There are 8 hidden switches. A switch that is on adds its own fixed numbers to the row, and there is some noise. The rows also spread widely along 8 directions, which tell nothing about the answers.
In the rows, zero is written as 128.
Known rows, each followed by its switches (1 for on, 0 for off):
[128 163 124 140 107 108  87  80 208  93 108 111 101  93 107 162  91 131
 117 156 119 119 124 125 202]
0 0 0 1 0 1 1 0
[114 128  98 116 146 113  88 128 158 109 168  83 132 147 163 161 148 162
 138 136 125  99 115 153 145]
0 0 0 1 1 1 1 0
[138 135 121 147 149 133  75 115 210  86 130 103 126 142  79 168 108 165
 137 136 107  88 110 115 188]
1 1 1 0 0 1 0 1
[100  76 159 154 218 109  83 173  98 138 157 143 137 129 136 148 143 144
 117 151 111 119 105 174 120]
0 1 0 0 1 1 0 0
[147 127 172 103 112  90 132 132 136 132 104 100 137 101 143 101 117 119
 124 170 134 137 124 124 142]
0 0 1 0 1 0 1 0
[128 129 134 125 155 109  87 118 152 112 106 122 113 106 110 133 123 143
 131 136 118 123 134 104 167]
1 0 1 1 0 1 0 0
[138 157 108 137 152 120 120 127 148 106 113 146 145 124  86 140 150 144
 148 121 145 102  68  58 103]
1 0 1 0 0 0 0 1
[116 145 138 153 121 129 104 112 142 110 167 148 139 173 141 128 130 174
 119 169  93  73  76  74  95]
1 1 1 0 1 0 0 1
[115 118 134 113  98 151 105 142 185 131 159  97 167 153 106 189 114 130
 149 145 156  73  80 148 135]
1 0 0 1 1 1 0 1
[123  82 120 147 252 131  71 151 147  79 129 141 142 129  64 150 156 201
 134 132 122  95  93  74 145]
1 1 1 1 1 1 1 1
[121 116 117 113 146 124  89 148 157 134 140 100 130 129 125 151 134 132
 152 129 126 110 114 145 145]
1 0 0 0 0 1 0 0
[ 97  83 190 132 103 126  94 145 145 141 156 108 132 134 136 139  92 137
 132 184 109 105 136 139 165]
1 0 0 0 1 1 1 1
[121 109 123 123 114 137  93 137 154 120 131  91 113 142  98 133 128 162
 152 121 116  93 124  75 145]
1 1 1 0 0 0 1 0
[135 107 154 137 174  93  97 138 140 117 111 112 119 115 116 119 120 145
 144 145 112 129 140 118 166]
1 1 1 0 0 1 1 1
[127 176 109 148 117 115  98  81 179  72 108 141 107  94  95 134 122 145
 112 162  98 113  91  70 152]
1 1 0 0 1 0 1 0
[170  70 193  41 122 109 124 189 128 164 114  56 149 138 164  59 113 120
 145 178 115 130 162 155 130]
1 1 1 0 1 0 0 0
[151  69 133  97 183 139  85 184 143 135 143  91 151 168 112 121 142 168
 148 136 114  92 105 122 116]
1 1 1 0 0 0 0 0
[102 124 146 142 162  96  68 118 160  90 147  99  99 110 145 152 116 152
 130 166  85 124 175 161 226]
1 0 0 0 1 1 0 1
[134  92 196 129 139 118 127 165 124 166 162 135 191 166 154 138 117 127
 119 177 147  94  59 159  79]
0 0 1 0 1 1 0 1
[130 151 119 114 129  65 129 124 123 127  94  73 107  85 140 132 150 107
 165 119 143 149 143 134 170]
1 0 1 0 0 0 1 0
[107 164 109 147 108 106  92  99 168 106 124  98  99 112 120 173 131 134
 147 113 116 114 130 119 190]
1 0 1 0 0 1 0 0
[137 117 140  78  87  85 122 133 167 134 131  38 139 121 167 145 115 109
 148 165 144 122 132 201 174]
1 0 0 1 1 0 1 0

New rows, each followed by its switches (1 for on, 0 for off):
[135 142 118 115 135 104 107 131 160 122 133  73 135 133 136 155 151 132
 153 121 126 109 115 159 150]
1 1 1 0 1 1 0 0
[140 125 153 146 149  94 122 135 143 139  88 123 135  90  98 140 121 108
 135 133 149 134  94 135 134]
0 1 1 0 0 1 1 0
[141 125  98 102 164 122  88 148 170 107 159  90 143 160 145 137 139 167
 152 147 115  93 109 134 137]
1 0 0 0 0 0 0 1
[112  97 140 129 172 132  90 152 118 117 146 133 136 139 114 132 152 167
 133 141 117  97 100  86 119]
1 0 1 0 1 0 0 0
[166  96 140  93 154 137  84 151 195 122 121  85 143 144 101 125 112 151
 141 143 114 103 113 127 155]
1 1 1 0 0 1 0 0
[133 118 118 110 114 118 121 152 164 137 150  80 162 151 127 159 130 128
 160 141 156  93  73 152 115]
1 0 0 0 0 0 1 1
[136 102 141 113 167 142 102 161 153 124 140 117 162 154 103 136 141 159
 147 139 128  87  96 101 111]
1 1 1 0 1 1 0 1
[118 118 137 132 126 126 101 132 163 114 132 103 142 127  95 175 130 139
 133 137 135  95  81 124 155]
1 0 1 0 1 0 0 0
[114  87 239 169  83  91 164 160  93 194 132 134 181 126 138 155  92  82
 114 185 170 109  55 185  86]
0 1 1 0 1 0 1 1
[ 83 132 140 133 119  81 126 160 109 158 153  71 131 110 168 185 148  96
 167 115 151 128 154 209 169]
0 0 0 0 1 1 0 1
[145 159 121 137  88 123 108  99 184 117 168 116 158 170 161 154 112 137
 107 188 105  77  30 156  94]
1 1 0 0 1 0 0 0
[ 95 154 117 151  73  98  83  80 184 107 136  71  80 114 136 181  94 127
 140 137 102 111 152 164 217]
1 1 0 1 0 1 1 0
[116 128 122 114 131 125 105 129 158 115 137 115 142 125 118 146 139 145
 150 143 142 100 107 101 128]
1 0 0 1 1 1 1 1
[161 127 142  79  85  96 120 129 182 127 121  40 137 153 158 111 104 136
 151 160 126 109 143 146 160]
1 1 1 1 0 0 1 1
[142 110 123 132 165 116 106 142 148 125 133 111 150 149 116 148 137 152
 130 135 146  92  62 129 102]
0 1 1 1 0 0 1 0
[113 101 165 133 143  83  95 148 130 147 142  86 120 116 163 154 101 114
 125 166 113 135 142 217 186]
0 0 0 0 0 0 0 0
[152 127 139  95 134 143 101 149 175 132 100 124 132 109  99 102 111 126
 134 146 119 121 128  95 122]
0 1 0 0 0 1 0 0
[118 106 161 105 123 113  88 136 149 126 157  93 119 136 176 111 111 154
 122 177  90 123 156 140 161]
0 0 0 0 1 1 1 0
[119 132 127 133 147 102 108 124 147  99 132  93 130 129 120 150 140 165
 137 137 127 100 129 114 163]
0 1 1 1 1 0 1 1
[140  71 152  81 130 161  83 165 167 131 170  84 152 183 143 104 124 188
 136 158 104  86 126  91 123]
0 0 1 0 1 1 1 0
[123  95 162 139 158 124  80 133 167 128 116 142 132 107  90 160  90 123
 111 166 128 114  92 145 159]
1 0 0 1 0 1 0 0
[124 115 131 119 157 107 101 141 136 115 144  97 139 133 135 148 148 147
 139 141 121 108 102 138 149]
1 0 1 0 1 0 0 0
[160 139 131  60  82 130 127 137 160 153 117  91 148 147 152  94 129 125
 156 139 143 107 121  91  94]
1 0 1 1 0 1 0 0
[146 173 119 131 171  49 105  93 170  56  99  80 103  74 135 136 136 149
 128 153 108 154 160 139 237]
0 0 1 0 1 0 1 1
[128 134 149 131 143 110 116 124 150 102  92 134 130  79  70 143 131 121
 130 141 140 123  95  88 157]
1 0 1 0 1 0 0 0
[116 133 121 106 106 125 110 131 183 109  87  76 117  75  60 178 116 100
 153 119 156 114 133 139 197]
1 1 0 1 1 0 0 0
[ 87 100 153 207 177  90  86 118 113 110 157 139 124 131 116 192 133 153
 109 153 107 102  63 156 156]
1 1 1 0 1 0 1 0
[128  90 136 108 161 122 102 157 145 120 131 111 149 115 103 144 138 138
 137 153 137 110  83 125 130]
1 0 0 0 1 0 1 0
[ 90  94 144 110 177 101 110 178  65 136  99 102  94  77 101 113 170 126
 172  95 126 144 200  95 163]
1 1 1 0 1 0 0 0
[155 168  98  90 136 126 133 124 179 110  77 126 151  80  76 139 149 103
 150 122 166 120  78  95 101]
1 1 0 1 1 1 0 0
[167 162 109 129 154  93  89 104 209  89 120  92 133 126 133 157 122 145
 120 148 115 117  92 162 182]
0 0 1 0 0 1 0 0
[153 101 131 131 196 149  71 149 199  83 127 113 140 148  60 146 111 192
 123 143 107  84 101  91 165]
0 1 1 0 0 0 0 1
[175 126 122  75 142  99 107 147 187 123 108  72 142 114 141 116 123 122
 147 151 137 136 122 157 150]
0 0 0 0 0 1 1 0
[110  85 161 138 172  79  71 141 137 120 132  87 100 102 139 155 104 126
 125 165  97 136 160 205 224]
1 0 0 0 0 0 0 0
[126 123 131 118 150 111 121 144 159 118 118  98 153 112  97 163 147 139
 154 121 170 109 112 118 152]
0 0 1 1 1 1 1 1
[134 174 112 145 174 104  95  84 177  63 108 154 127 104  98 147 136 158
 117 148 115 111  97  75 163]
1 0 1 1 1 1 0 1
[ 91  77 175 183 202 131  53 133 161 108 111 169 106  78  40 181  87 140
 105 157 109 122 106 126 211]
1 0 0 0 0 1 0 0
[172 163 103 101 136  83 104  97 203  71  99  60 118 105 128 122 133 147
 136 153 109 129 123 128 191]
1 1 1 0 1 0 1 0
[143 104 113 138 178 105  92 139 151 114 144  92 143 153 129 149 138 161
 137 142 122  97  68 147 130]
1 1 1 0 0 0 1 0
[ 93 125 129 161 149  68 113 127 107 134 149  85 132 114 156 192 161 118
 152 119 144 125 101 196 165]
1 0 1 0 1 1 1 0
[132 157 108 120 103 125 105 112 169 106 139  91 129 146 124 153 141 150
 140 135 118  88  97 105 135]
1 1 1 0 1 0 0 0
[134  99 154 100 101 111 124 159 112 164 128  81 131 144 147 101 131 128
 159 138 130 113 129 115 106]
1 1 1 0 0 0 1 0
[145 144 127 122 155  73 114 118 166 107 144  94 154 125 175 142 134 127
 136 176 127 126  89 182 144]
1 0 0 0 1 1 1 1
[123  86 141 123 124 146  90 148 178 140 155  94 153 166 109 164 103 148
 148 152 132  76  93 145 131]
1 1 0 1 0 1 1 1
[131 153 144 102  84 113  82  83 181  96 127  89  92 136 157 102  97 158
 120 170  68 114 183  97 192]
1 1 1 1 1 1 0 0
[145  96 170 133 164  92  98 141 161 127 129 108 145 113 144 138 102 126
 106 189 115 131  98 199 154]
0 1 0 0 1 1 1 0
[145 134 141 125 142 114  92 115 179  87 145 116 145 147 129 132 117 168
 120 177 100  93  95 104 154]
1 0 1 0 1 0 0 1
[147 131 142 107 134 126 106 122 178 116 104 127 147 107 103 133 111 120
 121 166 130 114  92 128 128]
1 1 0 1 1 1 0 0
[ 84 143 130 190 178  70 113 114  63 123 121 167  98  92 131 141 164 134
 131 125 120 135  98  89 120]
1 0 1 0 0 0 1 0
[138  63 199  75 161 100 112 196 108 154 117  84 138 110 144  82 110 119
 145 182 114 141 186 166 154]
1 1 0 0 1 0 0 1
[ 99 165 103 154 136 103 105 113 106 114 124 130  94 116 123 135 161 142
 151 106 107 112 125  73 127]
1 1 1 0 0 0 0 0
[135 103 156 131  90 109  76 113 177 133 170  64 119 181 181 132  90 160
 125 175  77  92 132 168 171]
1 1 1 0 0 1 1 0
[144 159 114 101 164  64  98 113 144  85 113  90  95  96 169  99 137 130
 130 169  85 152 161 159 178]
1 1 0 0 1 0 0 0
[133 108 131 111 179 117  90 156 156 116 120 103 128 102 110 134 136 132
 135 139 119 125 139 150 162]
0 1 0 0 1 1 0 0
[153  70 176  76  97 157 106 162 190 140 137  92 166 145 104 120  93 137
 130 189 134  92  82 119 123]
1 0 0 0 1 0 1 0
[187 132 142  48 119 125 110 149 205 121  85  81 136 115 117  75  99 119
 157 162 119 129 158 115 150]
1 1 0 0 0 1 0 1
[138 128 117 104 179 106  91 137 139 112 132 119 123 128 149 114 134 152
 123 157 109 123 126 125 130]
0 0 0 1 0 0 0 0
[112 136 124 101 125 105 106 122 142 116 118  97 112  93 134 131 139 125
 150 138 128 131 152 116 159]
1 0 0 1 1 1 1 0
[159 128 151 110 146  68 115 118 158 109 118  97 142 100 163 125 111 115
 114 197 121 144  90 183 159]
1 0 0 0 1 0 1 0
[137 135 119 109 164 109  96 131 148  98 122 117 115 112 130 111 139 144
 129 159  96 122 128 115 141]
1 1 0 0 1 0 0 0
[128  98 173 168 136 106  97 127 181 126 139 115 154 136 105 182  90 134
 121 169 137  97  65 161 172]
1 0 1 0 0 1 1 1
[129 112 138 122 159 107  90 140 142 122 136 121 126 127 134 129 121 138
 127 164 108 119 109 137 140]
1 0 0 0 0 0 0 0
[155 100 154 110 143 111 110 150 161 116 130  90 156 142 120 124 120 153
 135 168 124 100 100 121 138]
1 1 1 0 1 0 1 1
[ 98  83 175 155 146 118  76 125 146 114 142 115 113 118 107 156 108 156
 119 159 104 110 125 126 194]
1 0 1 0 1 1 1 0
[162 172  79  64  86 110 116 113 179 100 156  52 144 176 189 102 164 169
 155 144 115  92 103  94 108]
1 0 1 0 1 0 1 0
[116  65 177 144 187  92  55 139 129 114 191  94 123 169 196 128 115 192
 101 189  65 112 143 178 184]
0 0 1 0 1 1 1 0
[110 154 139 168  86 127 114 103 173 126 133 125 141 130  98 198 120 117
 124 135 136  87  57 133 140]
1 1 1 0 1 1 0 0
[153  72 171  79 165  95 125 183 113 152 128  78 164 127 154  99 143 133
 140 162 145 134 120 155 119]
0 0 1 0 1 0 1 0
[118 146 124 112 127 113  86 104 177  97 118 108 111  99 121 148 118 131
 128 152 112 124 140 131 188]
1 0 0 1 1 1 0 0
[118 148 134 145 126 106 109 115 160 109 126 123 131 110 120 149 126 132
 140 156 124 114 102 124 139]
1 1 0 0 1 1 1 1
[ 89 113 138 150  53 145 101 131 167 138 125  70 107 127  70 194 107 130
 162 104 138  83 125 106 185]
1 1 1 0 0 0 1 0
[152 120 122 121 155 125  93 133 183  96 127  99 149 133  94 153 129 154
 129 147 123  93  75 128 148]
1 1 1 0 1 0 0 0
[117  91 137 114 158 113 107 179 135 141 156  70 151 140 127 167 139 128
 162 137 137  99 116 186 143]
1 1 0 0 1 0 0 1
[137  97 147 102 155 115 111 152 135 121 109  98 134 116 110 113 135 151
 134 142 134 118 129 102 132]
0 1 1 1 1 0 1 0
[163 119 140 101 176 103  84 133 144 107 119 110 114 139 151  74 126 167
 124 170  76 124 138 103 138]
1 1 1 0 0 0 0 0
[127 101 150 118 150 121 100 161 131 147 160  97 152 161 155 138 142 148
 135 140 118 100 107 154 112]
0 1 1 0 1 1 0 0
